The rows of a group lie close to one hidden flat surface of 9 dimensions, which passes through zero. Surfaces can cross.
Known rows, each followed by its group:
-67  -110  -143  -55  -33  -74  -15  -259  -305  379  137  -41  -85  391  393  220
q637
-83  290  449  114  -153  -250  554  -27  -41  -301  -419  -249  -19  132  -151  -148
q796
334  42  49  133  -569  36  -65  -49  -261  164  170  273  328  261  -199  -69
q758
-57  27  453  157  5  24  50  -235  283  258  -510  237  584  66  59  47
q637
-21  -136  -151  291  371  221  193  141  56  97  363  -96  1  189  172  354
q919
-112  -128  59  -95  -5  298  263  -10  -163  541  95  711  379  206  -168  11
q637
-116  250  -33  38  78  258  -377  -225  296  84  12  272  322  -305  -118  193
q898
297  -275  -183  -193  -150  27  26  221  -264  -67  413  250  -17  -61  -114  -234
q919
262  89  -29  -69  69  -127  176  407  210  149  -69  161  -189  272  -726  -4
q796
9  135  -371  136  170  -5  -219  158  -34  -250  507  -187  78  -360  222  304
q919
75  -104  -31  66  54  -92  -157  -254  -99  -77  301  -268  -43  0  363  230
q898
300  -182  -101  -37  -153  -265  -106  54  -224  22  170  182  454  -149  395  -67
q898
172  -584  554  345  5  -217  51  162  -112  -167  104  -338  573  -137  188  309
q758
530  -104  -59  -184  -46  -434  -303  271  43  -312  244  -81  -1  -337  -179  3
q796
-395  -121  262  5  22  142  -4  -248  -94  307  -166  107  327  -100  114  197
q898
-185  98  -22  133  -62  124  111  -228  -154  465  -7  377  548  225  344  216
q389
248  -89  45  -109  -146  -435  304  216  -247  -154  16  -35  48  44  98  -174
q389
242  -38  163  -105  228  -130  -385  -466  378  -217  8  -329  -440  -28  -20  205
q796
-165  187  -24  18  354  282  253  -248  240  -102  -32  31  -169  76  153  -72
q919
-40  -297  432  140  149  132  122  -626  -15  -83  69  -192  -51  138  512  62
q796
-410  223  -184  -119  -142  -111  100  92  -181  73  -452  -62  111  -115  421  -295
q796
-37  224  -428  150  -343  149  -416  -78  -213  337  212  94  146  176  120  160
q919
-124  -349  -353  4  163  353  5  217  -209  53  449  77  -125  -29  226  -78
q758
-75  140  256  -126  -304  -121  314  -178  -474  -18  202  153  186  -105  -161  126
q898
233  57  212  -16  83  -80  -242  -219  255  -100  85  282  431  -246  -68  231
q898
62  132  264  -67  160  -195  -161  -130  299  -499  -74  -334  -196  -395  -257  73
q637
89  29  -26  -221  -161  -519  -273  73  -345  -320  362  -284  22  -532  3  317
q389
119  -76  -157  -171  -236  -263  118  289  -263  -235  -118  -297  -507  112  50  -474
q898
141  -139  77  185  234  212  -62  -175  314  -85  3  138  358  -46  360  -49
q389
-272  -214  243  -216  154  322  19  -357  -20  -275  82  77  -184  -410  87  -190
q758
154  167  -166  -81  -189  -70  -39  -167  -169  -283  318  -152  -403  34  -4  -58
q389
-98  247  6  -17  -60  143  150  -339  -47  240  -57  -33  -427  498  -155  70
q637
-24  -361  -386  -232  376  9  -332  186  158  182  85  -186  -560  -38  188  -9
q796
263  -154  66  135  389  -120  -305  -76  443  -229  102  -349  -24  -92  242  282
q898
-86  111  264  -263  -284  -15  342  -275  -147  -219  -315  259  -72  -84  -13  -577
q758
144  -408  290  8  -120  68  368  217  -240  250  52  576  616  35  -104  -152
q758
-179  -120  -205  96  113  204  -76  -109  26  214  15  23  18  113  380  15
q758
-382  156  -193  172  75  399  -186  -181  85  427  -24  101  189  94  181  265
q389
25  -31  42  172  180  -28  22  449  135  231  87  -50  274  34  -427  462
q758
87  -35  -130  117  199  -173  -168  -4  80  -263  216  -423  -112  -183  249  291
q919
69  86  -4  -89  48  -33  465  239  -82  -292  29  -35  -345  120  -236  -296
q919
280  270  154  -44  -156  -194  437  -61  -90  -160  4  10  -299  447  -304  -183
q919
-312  -84  298  -49  13  69  421  182  -230  -293  50  -76  -12  -333  -161  -70
q796
-267  271  -159  -86  -191  -230  214  453  -335  13  -25  -142  -98  -159  -307  48
q389
76  -133  -331  79  36  -172  -40  14  -133  -7  177  -397  -283  248  494  1
q637
83  248  -248  25  -220  -8  -328  -306  28  -211  101  -419  -500  148  98  -68
q637
-170  -321  -121  -38  144  -121  363  540  -257  -262  -5  -224  -71  -194  329  -263
q758
-151  429  110  -47  -171  -177  -119  -613  -154  50  27  -52  135  -25  176  368
q389
217  68  -48  -40  -76  0  -369  -218  350  34  -247  158  65  15  114  -225
q898
113  -199  344  -222  -352  -215  200  -264  -340  214  -165  442  345  90  125  -256
q898
348  -26  47  -95  -152  281  -131  -66  188  -292  91  512  91  -285  -324  -451
q637
-139  -186  162  171  414  205  -173  -19  384  3  -110  -247  -88  -44  12  209
q389
-317  175  342  22  73  -20  -66  -186  87  -145  -226  53  462  -534  -100  244
q796
444  -113  -358  -91  -117  -343  -222  68  -76  -77  167  -124  -81  88  390  -91
q758
-216  14  67  -94  383  324  1  -171  209  -4  154  8  -307  -127  -244  260
q637
121  315  -290  231  -283  61  266  248  -217  -50  143  -121  -192  442  -135  -185
q796
168  230  -80  -91  -207  -149  266  108  -323  -298  396  82  -89  -114  -192  -50
q389
304  82  -26  -28  42  75  90  -21  -53  -180  645  310  89  -118  -295  214
q919
484  -76  323  104  -315  125  68  92  180  -161  -172  358  214  132  -516  -438
q637
82  -631  327  44  196  131  -153  1  61  333  115  96  98  166  -72  244
q919

New rows, each followed by its group:
-96  193  -399  -18  -167  362  114  219  -275  81  509  280  -219  52  -404  -21
q389
121  -175  -128  242  -371  631  -114  -189  -273  431  513  521  199  342  -129  -10
q758
28  68  136  -357  58  -630  -24  -244  -149  -158  -235  -66  195  -376  511  79
q637
-11  193  36  -121  227  143  393  -331  172  -170  -147  464  205  -109  331  -359
q919
308  157  -260  -137  -190  -228  239  304  -260  -383  311  45  -113  -98  -49  -299
q919
-144  -51  24  194  249  459  -42  -150  190  136  195  379  418  -167  12  241
q389
95  49  339  -261  -68  -574  186  -85  -300  -238  69  -241  -153  -149  -249  289
q389
-79  -112  380  135  92  379  90  -208  75  -147  224  -22  -257  21  -480  147
q758
-56  -121  707  169  141  158  193  -206  191  -153  -57  -119  -10  -24  -568  297
q758
-185  14  226  -222  29  -137  -13  115  74  -326  -302  -85  -132  -528  -282  -248
q919
18  468  332  -35  -51  4  237  -524  111  -271  -41  -39  -321  95  -355  43
q389
-67  28  -203  -39  -123  -206  -57  254  -70  42  -245  -254  -113  80  200  -160
q389
22  -325  -113  -132  155  -454  101  174  -375  110  219  -251  -19  -12  500  271
q637
472  59  -154  20  90  -335  -59  325  157  -502  315  -213  -32  -221  -22  40
q898
-158  -289  -11  -43  140  278  212  -71  16  583  -175  372  65  411  126  -79
q796
247  -370  211  311  -34  113  -313  146  112  -43  311  -292  -33  93  -344  350
q637
-179  110  111  17  -237  -99  20  96  -289  282  -14  -4  173  71  -367  327
q637
-65  160  -539  -67  -196  -35  -248  455  -115  225  7  304  288  -179  -53  -87
q796
-439  -61  264  -309  -5  -139  199  -263  -195  -76  -564  -111  -58  -195  440  -352
q796
-494  -50  -428  -89  -201  497  -72  187  -469  163  324  -49  -534  -6  -163  -87
q898
91  190  -49  -133  -133  -217  22  -142  -187  -192  197  -345  -625  163  -142  40
q389
-90  226  63  105  -400  -28  -122  -122  -185  -324  -128  -252  19  -228  34  -168
q758
-391  43  -21  53  282  316  171  40  204  78  -244  177  144  -106  134  -114
q919
112  -63  -145  370  -296  485  -401  102  114  173  182  209  296  128  -264  -41
q637
131  111  0  72  4  83  287  249  -100  -54  370  -86  -422  315  -638  174
q919
97  17  -275  45  65  202  -173  17  295  83  -154  -36  -357  328  106  -275
q898
-86  164  0  332  -172  204  -30  237  204  89  -379  36  348  66  -58  -148
q637
-372  20  369  -131  13  -125  63  -60  -108  -12  -349  -165  132  -308  -32  132
q898
-171  -127  -337  63  -330  73  285  200  -516  354  104  161  79  390  341  -221
q898
-401  -67  -118  173  96  241  121  427  88  455  -348  190  426  48  20  -2
q389
137  379  -314  287  72  29  329  112  -132  95  434  273  485  189  175  284
q919
245  -345  233  -310  -32  -168  -146  -210  -71  85  52  409  233  -227  166  -160
q796
172  -100  -53  17  -234  -452  -329  -24  -99  -139  -191  -564  -169  84  301  -44
q919
49  228  121  -62  -163  8  279  -374  -386  167  339  444  303  123  -151  251
q389
159  -332  128  88  551  20  -165  73  441  -284  264  -501  -385  -78  -10  365
q898
-125  -18  172  -71  -237  -54  268  -172  -434  232  -6  341  380  116  117  36
q898
-144  89  5  96  -254  418  18  -60  -203  -145  213  -81  -198  -98  -287  -69
q758
-240  -34  73  358  -94  77  48  315  -125  -7  14  -259  288  -104  -36  209
q758
-58  -280  -197  -206  -168  100  -162  351  -172  337  46  265  -88  -11  -307  -105
q389
134  373  -28  84  177  100  196  -472  207  -283  125  32  -194  149  160  -11
q919
-229  261  -208  -78  -147  111  -97  -440  -189  459  -103  263  72  282  300  70
q637
146  -350  117  -171  206  -171  169  280  117  312  -187  283  78  190  -148  -21
q796
-173  -110  184  -146  -24  -177  74  71  -181  357  -127  64  52  106  -142  231
q389
233  -178  317  -324  -39  -466  -162  -36  -84  -238  39  -166  -167  -262  -263  117
q389
-94  -488  -134  -138  247  243  93  152  -155  7  343  -103  -471  63  150  -44
q796
8  467  -18  -219  -60  -37  315  -183  16  -307  -206  631  494  -483  213  -487
q919
285  -591  175  -167  4  -358  0  119  -180  186  143  -100  -173  181  68  72
q389
65  -399  52  -200  131  -91  -455  -244  -48  222  184  -176  -355  74  -35  339
q389
-323  300  68  194  121  34  222  -109  -55  167  -129  -59  215  101  153  341
q389
582  -105  314  -148  -298  -438  89  15  -182  -375  127  -16  -45  -27  -284  -204
q758
135  -108  -328  -185  -317  -81  -723  -216  -60  129  -44  9  34  -207  360  -148
q389
-26  378  77  68  -45  9  -220  -549  69  -135  135  -128  8  -91  47  295
q898
339  203  -196  46  -265  -549  56  614  -85  -163  -144  -135  275  -94  -119  -81
q796
-86  -160  -112  -43  139  0  -740  -216  210  -36  138  -291  -88  -403  127  340
q389
-23  153  32  -31  83  33  -130  111  158  -155  103  129  223  -392  -366  192
q898
-163  163  -488  237  -296  100  -630  -39  -114  313  102  -346  -54  177  221  355
q919
-226  174  16  -98  149  -126  -145  -254  170  -124  -315  -140  7  -263  289  9
q758
-89  33  196  269  -84  -86  -208  -144  74  -83  -187  -344  268  -143  257  232
q758
406  456  112  -162  -295  -204  -48  -267  -71  -281  398  328  26  -171  -519  99
q919
220  -35  -61  183  139  -178  352  314  -24  -75  164  -93  35  169  12  113
q898
-14  -191  -127  -145  -132  -333  -105  444  -176  36  -161  -103  161  -190  51  -132
q389
180  -254  -187  93  152  112  -543  -276  442  245  -316  39  167  139  621  -164
q898
-82  -341  -129  -54  -3  94  -99  316  -5  334  -30  111  1  84  -37  -80
q389
-110  44  -64  -95  -43  354  -368  -662  165  143  -238  206  -107  112  365  -292
q919
-386  84  -116  -73  -102  -65  59  -99  -273  -183  -228  -304  -110  -219  586  -241
q796
396  101  -2  164  -255  -42  -230  -62  216  -386  -111  -257  -191  65  -95  -345
q637
-226  37  547  -93  105  -147  360  -208  86  -327  -542  -193  -27  -190  -2  -245
q758
98  177  -355  290  126  64  -227  -175  218  35  152  -268  -27  257  537  209
q898
41  -156  113  -355  56  39  -70  -64  -18  -297  266  227  -123  -526  -249  -154
q758
245  -26  -144  180  -217  -92  -278  31  -38  -78  109  -294  -3  87  161  10
q637
286  -164  -259  168  -443  -141  -57  356  -451  -152  335  -189  104  64  242  -194
q758
-207  -134  219  -128  -9  166  133  -110  -233  -20  223  -115  -460  32  -348  87
q898
3  293  -51  -48  91  9  -464  -165  373  21  -68  -88  -127  -130  -235  229
q796
-144  507  166  133  -364  170  72  -256  -31  15  -251  35  -83  257  -393  -125
q758
-148  248  -85  -12  -55  -267  531  473  -326  -120  -100  -231  -156  137  -170  -32
q389
-114  -159  2  156  196  124  269  404  285  25  -443  -219  -228  299  -20  -329
q389
